All groups share one centre, and each spreads out both ways along 5 directions, with some noise.
Known rows, each followed by its group:
[-494, -154, 96, 226, 142, -160, -205, 560, 47, 142]
Q_82
[211, 97, -235, 65, -425, 380, -93, 106, 398, 197]
Q_534
[-95, -47, -64, 31, -26, -15, 8, 114, 107, 96]
Q_712
[-164, -379, 220, 77, 28, -52, -142, 137, 407, 375]
Q_534
[75, -36, 146, 60, 147, -133, 263, -131, -225, -70]
Q_463
[220, 188, 98, -76, -210, 137, 258, -217, -2, 35]
Q_463
[-26, 33, 116, -90, 100, 205, 134, 65, 168, -132]
Q_82
[132, -91, -47, 68, -109, -151, 100, 68, -75, 72]
Q_712
[-274, 116, 1, -378, -119, -257, -634, 109, 75, -29]
Q_82
[-261, 83, 390, -96, 132, 208, -47, 22, 183, -26]
Q_712
[-61, -40, 121, 130, 36, -45, 25, 81, -95, -61]
Q_712
[-77, -8, -71, -179, 42, 122, 155, 65, 284, 50]
Q_712
[150, 76, 168, -144, -301, 87, 167, -64, 197, 221]
Q_534
[19, -55, 158, -43, 32, -149, 151, 0, -67, 10]
Q_534
[20, -55, 14, -120, -92, 42, 143, 79, 228, 159]
Q_534
[-79, 123, 362, 96, -110, 412, -366, -167, 278, 207]
Q_463
[171, -154, 125, 282, -196, -151, 277, 123, -25, 243]
Q_82
[-311, 120, -344, 24, 262, 96, 143, 110, -35, -12]
Q_463
[-323, 64, 169, -111, 178, 271, -52, 79, 274, 49]
Q_712
[82, -242, -259, -117, -36, 275, -19, 264, 585, -47]
Q_463
[-93, 110, -36, -353, 172, 140, -148, -96, 168, -229]
Q_82
[111, 242, 281, -156, -104, -177, 236, -157, -343, -136]
Q_534
[-40, 20, 512, -208, -207, -216, -301, 23, 62, -101]
Q_82
[140, 311, -515, -33, -161, 260, 167, 160, -103, -284]
Q_534
[170, -17, 157, -242, -110, 89, 299, -115, 241, 80]
Q_712
[200, 142, 266, -63, -372, 297, -58, -161, 241, 211]
Q_463
[-2, 236, 120, 39, 30, 48, 197, -233, -285, 63]
Q_463
[-275, 70, 165, -277, 39, -40, -366, 113, 142, -141]
Q_82

New rows, each followed by its group:
[-151, 65, -124, 26, 177, -3, 133, 26, -122, -3]
Q_463
[-159, 21, -2, 181, 59, -19, -195, 63, -127, 1]
Q_534
[-112, -10, -83, 139, -116, -57, -198, 159, 77, 189]
Q_712
[321, 345, -13, -173, -348, 542, 247, -387, 252, 118]
Q_463
[-181, -330, 327, 88, 171, -186, -118, 58, 155, 298]
Q_534
[26, -37, 370, -326, -17, 159, 213, -120, 367, 95]
Q_712
[-153, -130, -238, -216, 341, 72, 338, 128, 257, -107]
Q_712
[257, -73, -332, -110, 40, -50, 242, -188, -31, 10]
Q_82
[-24, 62, 225, -450, -253, -439, -524, -115, -3, -59]
Q_82
[42, -35, -360, -157, 138, 490, 81, 29, 540, -80]
Q_463
[-35, -173, -486, 20, 32, -176, 34, 243, 105, 202]
Q_712
[235, 17, 131, -89, -367, -41, 141, -9, 93, 137]
Q_463
[56, -234, 50, 20, -314, -171, -54, 359, 261, 172]
Q_463
[6, 154, -349, -127, -233, 62, -162, -64, 153, 214]
Q_82
[-145, -2, 22, -125, -8, -35, -164, 130, 102, 19]
Q_82
[116, 251, -597, 220, -111, 241, 6, 227, -215, -418]
Q_534
[592, 18, -154, 25, -561, -88, 338, -128, 13, 140]
Q_712
[213, 184, -591, -218, -402, 26, -182, -273, 112, 316]
Q_82
[-154, 304, -627, -89, 49, -248, 567, 163, -410, 20]
Q_463
[-125, 52, 310, 17, -240, 39, -143, 199, 175, 127]
Q_82
[-28, -3, 450, 5, 36, 288, 195, 182, 202, -151]
Q_82
[-202, -139, 303, -4, 296, -3, 68, 202, 38, -249]
Q_82
[-189, -241, -106, 289, 309, 4, 251, 311, 6, -5]
Q_82
[8, 200, 71, 187, -78, 30, -209, -34, -287, -106]
Q_534
[103, 247, -86, 253, -293, 210, -40, 120, -166, -36]
Q_712
[-139, -123, 568, 200, -19, 57, -433, 1, 80, 185]
Q_463
[439, -156, 336, -141, -368, 519, -180, -181, 708, 69]
Q_463
[54, 49, -122, -127, -179, -134, -138, -51, 47, 80]
Q_82
[-189, 85, -640, -66, 167, 98, -53, 77, 112, 120]
Q_82
[-105, 209, 77, -3, -197, 459, -281, -25, 320, 240]
Q_463
[107, -119, -124, -92, 86, -270, 112, -48, -97, -24]
Q_82
[-177, 244, -115, 22, 45, 194, 48, -38, -74, 78]
Q_463
[244, 90, 116, -59, 89, 601, 500, -139, 261, -184]
Q_82
[-82, -34, -119, 152, -72, 2, 94, 170, 50, 197]
Q_82
[15, -169, 294, 62, 265, 35, 14, -118, -41, -134]
Q_463
[-80, 18, -143, -10, 140, -51, 187, 80, -92, -61]
Q_463
[213, -540, 222, -42, 158, 167, -95, 64, 565, -227]
Q_463
[-84, 272, -69, -262, 101, -128, 404, 22, -281, -248]
Q_534
[-313, 301, 553, -491, -233, 85, -688, 108, 325, -166]
Q_82
[448, 110, 328, -149, -176, 504, 214, -493, 250, -35]
Q_463
[-169, -83, -110, -129, 141, 54, 90, 122, 232, 70]
Q_712
[-191, 231, -244, -336, 131, 10, 431, 139, 17, -96]
Q_534
[-57, -212, -182, 29, 377, -128, 229, 94, -50, -146]
Q_82
[140, -95, 288, 257, -333, -163, 134, 165, -6, 291]
Q_82
[-371, 38, 95, 362, -10, -12, -495, 297, -91, 159]
Q_712
[-10, -49, -36, -194, 247, 158, 419, 29, 135, -207]
Q_712
[156, 56, 66, 96, -294, 124, 126, 40, 146, 226]
Q_82
[-489, -152, -87, -31, 230, -357, -384, 395, -7, -57]
Q_82
[22, -130, 65, 175, 57, 5, 265, 163, 1, 50]
Q_82
[-170, 164, 128, 64, -121, 10, -119, 47, -58, 200]
Q_463
[26, -259, 544, 170, -35, -199, -185, -128, -16, 233]
Q_534
[-121, -236, -11, 100, -153, -445, -94, 488, 48, 137]
Q_463
